The rows are grouped in 4 different ways at once. Each group adds its own fixed numbers to the row, and there is some noise. The rows also spread widely along 16 directions, which tell nothing about the answers.
In the rows, zero is written as 128.
Some rows, each with its group in each grouping after it:
[ 93  88 137 140 145 125 115 143 129 145 124 138 127 125 102 138 100  94
 143 164  94 155 148  90 134]	(3) z_849 z_742 z_448
[115 138 116 137 171 148 132 139 124 101  93 104 102 121 104 102 101 132
 131 144 147 152 120 134 125]	(4) z_704 z_36 z_116
[156 158 157 167 157 132 128 102 131 161 137 113 140 110 132 106 136 118
 132 118 137 117 133 196  96]	(4) z_658 z_192 z_448
[ 94 150 109 123 153 147 144  99 124 116 115 118 113 128 102 131 118 131
 143  78 104 113 135 118 134]	(0) z_658 z_794 z_66
[144 139 113 107 132 170 149  98 101  84 170 105 134 143 125 126 118 140
 133 121 137 110 116 123 133]	(3) z_131 z_36 z_549
[ 78 111 145 126 137 142 113  97 144 171 151 159 143 116 150 119 126 132
 100 115  92 128 145 130 110]	(0) z_154 z_742 z_66
[145 112 164 128 105 131 124 133  87  97 128 154 156 188 112 118  82 157
 152 252 147 179  91 105 138]	(1) z_488 z_192 z_116
[135 108 106 187  91 122  96 125  98 118 134 124 121  82 136 159 140 131
 111 121  80  96 119 125  76]	(1) z_704 z_794 z_78
[ 85 142 111 145 174 142 137 117 139 147 101 122 106 115 136 100 132 129
 113  97 131 129 110 132 127]	(2) z_154 z_192 z_239
[140 142 117 139 118 162 126 168  89 118  81 137 114 117 121 105 117 140
 140 186 139  89  98 142 107]	(2) z_131 z_192 z_239
[117 134 113 141 105 130 151 130 122 130 124 126 133 145 122 123 122 107
 140 168 131 161 119  77  94]	(1) z_849 z_192 z_78
[161 151 138 160 109  81 154 154 160 162 116 177 172 103 132 104 129 110
  95 142 102 135  68 162  74]	(1) z_488 z_192 z_549
[138 126 111  87 109 104 142 146 109  93 128 132 159 124 112 107 122 117
 166 143 104 104 111 141 130]	(1) z_131 z_192 z_549
[116 112 124 121 110 150 130 139 140 112 125  88 152 108 149 114 110 101
 119 121 122 104 169 118 102]	(1) z_131 z_192 z_66
[ 93 140 125 161 118 131  81 125 120 161  77 136 109 102 156 109 152 151
 118 117 111  89 147 161  96]	(2) z_131 z_794 z_66
[121 110 147 116 136 152  98 115 119  84 167 147  92 120 117 138  91 179
 100 169  75 118 152 114 165]	(2) z_131 z_192 z_66
[ 99 131 130 148 121 113 131 130 103 119 106 112 123 150 177  74 149 145
 161 140 158 116 115 125 129]	(4) z_704 z_742 z_448
[158 158 122 148 136 118 147 125 173 148 140 124 131 137 143 126 125  98
 106 102 120  88 154 187 103]	(4) z_131 z_192 z_239
[122 120  91 163 116 127 133 146 128 150 127 120  96 136 127 146 140  68
 134 140 114 113 161 106  95]	(4) z_131 z_192 z_239
[177  98 112 137 103 122 123 124 137 108 118 117 174 143 150 166 129 132
 102 101 136 119 111 135 137]	(1) z_131 z_794 z_66
[133  90 114 167 117 122 143 170 116 113  96 130 166 104 123 141  98 100
 134 126 111  83  74 124 125]	(1) z_658 z_36 z_78
[140 161 132 129 114 122 135 123 129 121 119 119 112 130 100 125 133 140
 147 133 114 140 162 101 118]	(2) z_658 z_794 z_78
[137 138 124 189  84 131 149 121 123  94 140  65 138 139 155 129 108 101
 139 113 133  90 158  95  87]	(1) z_658 z_794 z_239
[ 82 134 128 114  83 150  98 111  91 121  96 128 110 136 116 150 129 179
 155 115 103 116 158  71 133]	(4) z_154 z_794 z_239
[108 121 117 123 169 121 137 148 131 135 104 126 128 121  87 117 108  86
 154 156 119 155 121 128 132]	(1) z_131 z_794 z_239
[117 114 180 117 110 137 148 114 139 192 179 170 161 143 143 120 127 115
 138 167 105 106 156 128 116]	(4) z_704 z_36 z_66
[156 133 103 135 136 171 149 115 116 123 126  92 134 132 151 125 144 125
 120 105 173 118 114 129 121]	(1) z_131 z_192 z_116
[123 123 130 137 106 140 129 127 138 132 103 122 154 121 147 132 118 134
 115 105 127 112 135 112 114]	(0) z_849 z_192 z_78
[139 114 117 126 156 149  95 135 109 126 141 126  93  94 139 120 136 132
 112 163 119  95 148 162 130]	(1) z_131 z_192 z_239
[137 128 112 162 111 103 110 124 117 103 106 123  90 158 158 119 149 167
 125 140 147 137 130 106 153]	(2) z_131 z_794 z_116
[117  82  96 116 134 111 127 148 128  80 143 128 142 129 142 114 107 111
 109 156 121 137 101 124 139]	(1) z_131 z_794 z_116
[138 148 132 141  99 112 136 119 142 156 126 161 141 130 172 103 149 152
 100 133 134 108 114 148 102]	(1) z_658 z_192 z_116
[102 143 111 160 120 142 131 148 132 146  89 133  98 130 141 120 127 125
 119 129 131 100 137 110 115]	(0) z_154 z_36 z_239
[120 108 116 105 126 112 175 103 110 145 182 146 152 169 141 122 153  97
 168 133 128 131  98 103 148]	(4) z_131 z_192 z_239
[149 129 142 165 139 109 135 112 144 112 181 132 101 152 117 136 106 115
 128 167 100 147 157 119 143]	(0) z_131 z_192 z_78
[100 143 130 159 131 132 105 125 134 145  91 133 102 120 133 122 122 143
 121 129 111 112 153 135 118]	(3) z_154 z_192 z_239
[145 140 147 173 127 160 105 112 126 162 123 118 110 114 126 157 130 145
 123 116 105  86 166 133 112]	(2) z_849 z_742 z_78
[138 118 111 151 109 141 120 123 111 109 134 108 126 115 163 124 139 141
 115 111 117  71 134 140 107]	(2) z_704 z_36 z_66
[124 105 130 121 123 143 154 155 122 104 130 109 123 113 147  93 125 126
 132 145 142 123 130  80 148]	(2) z_131 z_192 z_116
[126 130  93 112 136 118 105 117 141  93 102 143 111  89  99 156 111 167
  95  69  71 126 122 129 139]	(0) z_849 z_192 z_116
[132 138 157 168 129 141 143 151 163 149 110 145 111 152 108 133  86 115
 117 180 123 140 164 110 129]	(3) z_154 z_192 z_116
[ 97 160 141 104 113 197 128 106 117 146 115 166 151 153 150 114 102 173
 102 132 126  62 118 170 101]	(0) z_488 z_192 z_116

New rows. What belongs after each?
[ 86 119 117 126 122  99 162 147 148 118 113 171 150 149 100 125  85 108
 139 137  73 135  91 107 121]	(4) z_704 z_742 z_66
[140 132 147 156 143  94 106 110 117 130 113 125 124  88 134 110 143 170
 137 103 116 123 111 150 147]	(1) z_658 z_36 z_116
[132 113  91 113 135  93 132 129 130 136 143 133 113 105  92 135 161  91
 131 121 100 193 133  89 113]	(4) z_154 z_192 z_549
[126 102 133 124 115 118 119 144 127 124 118 158 152 102 114 121 114 130
 117 159  90 149 113 116 102]	(3) z_704 z_742 z_66
[136 138 140 139 149 120 139 120 136 153 153 136  97 132 138 101 146 125
 127 155 141 139 150 130 131]	(4) z_658 z_36 z_116
[121 132 109  99  87 126 133 117 120  90 125 134 140 164 148 115 127 158
 122 140 126 139 122  98 125]	(2) z_131 z_192 z_66
[108 150 140 137 108  87 127 103 159 117 141 151 120 144 137 121 113 158
 116 127  80 144 145 114 135]	(1) z_131 z_192 z_66
[118 122 124 117  98 126 140 121 156 156 161 134 156 166 167 100 131  83
 106 166 149 153 163 133  71]	(4) z_131 z_192 z_116
[107 133  97 108 134 124 145 119 122 123 123 128 128 132 114 117 136 109
 143 119 113 147 116 120 113]	(4) z_131 z_192 z_66
[121 126 115 132 130 129 164 127 153 127 169 131 118 144 165 103 136 106
 106 133 132 132 138  96 125]	(0) z_131 z_742 z_78
[148 143 122 146  76 104 134 134 114 141 114 161 152 140 144 113 144 142
 138 144 110  96 101 150  79]	(2) z_704 z_742 z_116
[109 131 139 170 123 143 145 114 133 138 153 123 121 166 147 135 107 111
 131 148 123 112 139 111 131]	(1) z_131 z_192 z_448
[140 132 126 138 150 122 149 119 141 143 153 153 116 121 112 134 125 121
 113 130 100 126 116 124 131]	(2) z_658 z_192 z_239
[151 124 147 135 139 132 109 110 136 121 136 112 152  85 128 118 119 137
  90 116 119 165 133 135  98]	(0) z_488 z_192 z_239
[119 170 120 148 143 131 148 130 149 119 100 116  85 100 113 124 122 149
 122  89 106 123 134  95 143]	(1) z_131 z_192 z_239
[149  80 121 163 137 106 100 154 100 135 102 123 130 100 143 120 149 109
 149 144 130  99 131 151 131]	(3) z_658 z_742 z_116
[113  83 119 137 156 136  86 102  85 144 140 126 130  92 151 111 163 142
 121 126 135 152  99 146 117]	(4) z_154 z_742 z_116
[119 111 112 137 155 123 168 144 100 133 124 115 129 102 109 106 139  92
 190 102 103  69 108 136 142]	(2) z_704 z_192 z_116
[124 119 140 151 134 114 154 151 140 114 124 146 142 146 115 116  91 122
 136 158 104 122  98 119 145]	(2) z_154 z_742 z_78
[145 148 125 172 119 121 140 120 117 116  98 106 136 125 124 119 116 139
 145 108 125 110 102 135 112]	(2) z_849 z_192 z_116
[103 138 117  96 119 109 127 153 112 107  88 122 129 109 105  98 121 130
 176 137 100 113 134 116 129]	(1) z_131 z_742 z_239
[127  94  83 143 138 120 119 116 128 131 110 129 128 144 138 149 147 112
 112 104 138 156 111 117 133]	(3) z_131 z_192 z_116
[105 140 155  95 139 118 140 104 134 120 153 168 163 131 142  92 107 171
 122 116  85  97  90 170 140]	(4) z_488 z_742 z_66
[ 96 120 116 139 137 119 104 151 146 187  78 155 129  97 139 130 146 107
 121 107  97  77 148 172 107]	(1) z_704 z_192 z_448
[176 123 145 156 136 112 130 136 138 147 103 133 169 126 130 124 121 112
 127 134 138 116 111 186 114]	(4) z_658 z_192 z_66
[ 88 115 101 138 153  80 139 133 146 136 110 123 107 138 130 101 145  96
 153 116 121 145 147 122 138]	(4) z_704 z_794 z_116
[123 117  95  73 134 119 138 154 120 119 101 156 143 100 106 109 144 131
 134 120 103 112 101 134 130]	(2) z_704 z_192 z_549
[137 172 132 108 135 195 150 143 144 123  75 116 140 107  76 144  80 142
 114 114 124 126 128 106 104]	(1) z_849 z_742 z_549
[ 89 144 130 149 111 168 121 107 113 145 131 105 140 129 163 102 123 121
 118 122 125  83 150 140  63]	(2) z_488 z_192 z_239
[151 136 136 136 103  85 115 131 137  80 142 143 129  98 146 103 118 171
 102 121  92 111 112 143 136]	(0) z_131 z_36 z_549
[147 146 129 148 140 141 189 115 128 147 155 137 142 138 136 115 134 123
 120 121 142 133  68 111 122]	(1) z_488 z_36 z_116
[130 127 128 119  80 107 152 164  95  90 108 139 139 120 106 117 111 135
 185 162  85  94 107  89 144]	(1) z_131 z_192 z_66
[162 127 133 172 116 134 124 149 148 108 128 128  97 111 135 142 108 153
  86 131 104  85 151 126 130]	(2) z_704 z_36 z_116
[137 152 123 174  96 121 115 108 137 106 135 129 117 174 151 135 110 154
 102 145 123 121 131 135 107]	(2) z_131 z_36 z_78
[165 163 110  85 110 171 144 142 121  93 117 109 132 105  98 136 120 145
 120 109 120 110 137 128 108]	(4) z_154 z_192 z_448
[131 145 116 146 141 142 155  97 101 135 159 134 106 156 144 114 153 141
 143 131 135 120 103 117 129]	(3) z_488 z_742 z_116
[134 117 135 162 145 134 149 108 131 158 145 131 139 122 133 127 136 101
 128 116 123 141 115 122 119]	(0) z_131 z_192 z_66
[118 134 153  89 132 124 149 116 153 121 150 122 166 123 153  81 117 134
 125 126 125 123 147 134 126]	(1) z_658 z_742 z_66
[106 117 120 167 145 128 115 118 147 126 114  73 128  81 153 110 126  97
 109  70 124 127 164 126 100]	(0) z_131 z_192 z_239
[122 119 122 139 111 120 138 118 116 160 158 170 123  87 130 144 159 131
 113  91  65 108 105  99 118]	(0) z_488 z_192 z_448
[151 157 144 108 140 175 169 132 120 143 110 139 146 100 104 114 129 150
 127 112 138 118  90 118 127]	(2) z_658 z_192 z_448
[137 133 121 152 129 150 161 115 162 154 137 126 141 162 142 147 122  96
 107 108 142 128 142 113 117]	(0) z_131 z_192 z_78
[109 111 139 154 154 149 119 129 134 143 141 118 124 130 146  98 109  87
 118 178 135 131 160 150 101]	(0) z_131 z_192 z_66
[122 109 121  83 125 110 101 143 107 108  89 144 155  71  92 124 116 148
 144 124  80 129 113 130 129]	(3) z_849 z_192 z_239
[123 104 141 155 175 158 123 142  97 163 104 135 134 108 105 132 124 108
 150 141 120 113 101 142 133]	(3) z_488 z_742 z_448
[126 141 148 152 123 151 122 136 120 120 103 149 123 120 101 135  85 154
 115 169 108 146 106 109 117]	(3) z_849 z_192 z_448
[145 121 110 155 155 119 139 147 152 105 107 110 110 146 132 133 116 121
 118 121 138 123 132 132 147]	(4) z_704 z_742 z_78
[139 122 142 174  99 108 114 137 125  86  97 121 130 134 148 135 106 174
 125 119 119 108 109 103 161]	(1) z_131 z_742 z_549
[148 104  92  91 143 109 122 129 130 119 112 161 174 139 106 140 118 118
 119 124 112 132  86 187 130]	(3) z_154 z_192 z_116
[ 66 131 135 129 139 169 115  87 100 123 114 117 118 145 118 135 112 165
 149 108 122 133 135  91 142]	(3) z_704 z_36 z_448
[131 142 111 155 130 131 145 147 135 163 118 147 115 135 126 129 136 100
 127 137 124  95 121 148 109]	(4) z_154 z_36 z_549
[114 111 105 153 135 126  85 126 134 119  99 134 115 154 150 137 117 135
  95 133 128  98 146 165 125]	(2) z_658 z_192 z_549
[138 149 146 133 127 138 117 133 137 146 117 127 114 126 107 132 114 127
 131 155 105 116 182 139 112]	(1) z_488 z_192 z_116
[123 150 138 105 102 115 146 110 117 112 168 136 154 136 161  65 123 148
 133 161 124 110 110 151  95]	(2) z_849 z_36 z_116
[115 115 126 107 124 142 139 150 127  99  95 122 152 154 122 119  90 130
 146 158 136 125 129 101 142]	(3) z_849 z_742 z_78
[160 143 146 139 114 116 140 114 129  96 148  98 135 170 142 112 111 132
 148 166 148 128 159 128 133]	(1) z_658 z_36 z_66
[137 144 141 180 133 118 146 121 126 131 117  96 121 136 130 105 126 107
 155 142 148 156 136 107 117]	(3) z_131 z_192 z_239
[139 138 147 120 152 127 163  94 116 150 146 135 133 141 118 117 146 137
 172 103 132 122 124 119 170]	(0) z_658 z_192 z_116
[133  99 108 120 135 119 125 177 141  96 109 126 140  97 110 131  88  97
 114 151  94 111 125 134 125]	(1) z_849 z_192 z_448
[153 119 101 142 117 131 127 142 115 110 123 123 151 106 133 116 117 107
 113 145 127 115 102 159  79]	(0) z_849 z_794 z_116
[102 149 120 161 134 164 125 143 133 162  85 136  98 122 105 146 120 121
 116 133 121 119 143 109 107]	(1) z_154 z_794 z_549
[159 151  93 150  96 116 107 140 104 146 129 161  93 116 156 119 168 130
 126 146 100  43 139 197  87]	(0) z_131 z_192 z_116
[ 97 121 126  94 172 124 117 102 114 151 146 135 150  87 103  91 136 102
 146 140 100 158 129 168  88]	(3) z_704 z_192 z_239
[155 128 125 154 128 125 107 158 140 139 118 120 125  80 128 128 123 104
 106 133 104  92 150 172  96]	(1) z_131 z_36 z_448
[133 118 113  96 144 133 103 115 104 131 145 146 105  81 131 117 164 161
 112 123 108 116 123 130 133]	(2) z_658 z_36 z_239
[113 139  97 118 138 138 139 155 108 121  94 119  93 127 102 128 134 108
 178 121 105  73 151 125 153]	(3) z_131 z_192 z_448
[122 113 108 150 147 133 109 102 109 127 152 116 113 115 140 121 142 112
 121 133 114 132 137 149 103]	(0) z_154 z_192 z_66
[155 173 131 141 112 107 139 114 132 131 175 179 121 122 131 108 131 148
 104 152  78  94 103 185  87]	(2) z_658 z_192 z_448
[125  79 106 150 137 101 117 129 149 122 128 125 137 142 151 145 129 115
  97 111 120 147 122 104 146]	(2) z_154 z_742 z_239
[110 136 114 127 127 119 126 125 108 138  90 113 146  89 133  89 155 121
 146 105 120 136 119 131  90]	(3) z_488 z_192 z_66
[108 141 120 173 116 198  95 122  77 110 115 121 106 105 148 131 112 167
 107 136 106  49 115 149  84]	(3) z_488 z_742 z_78
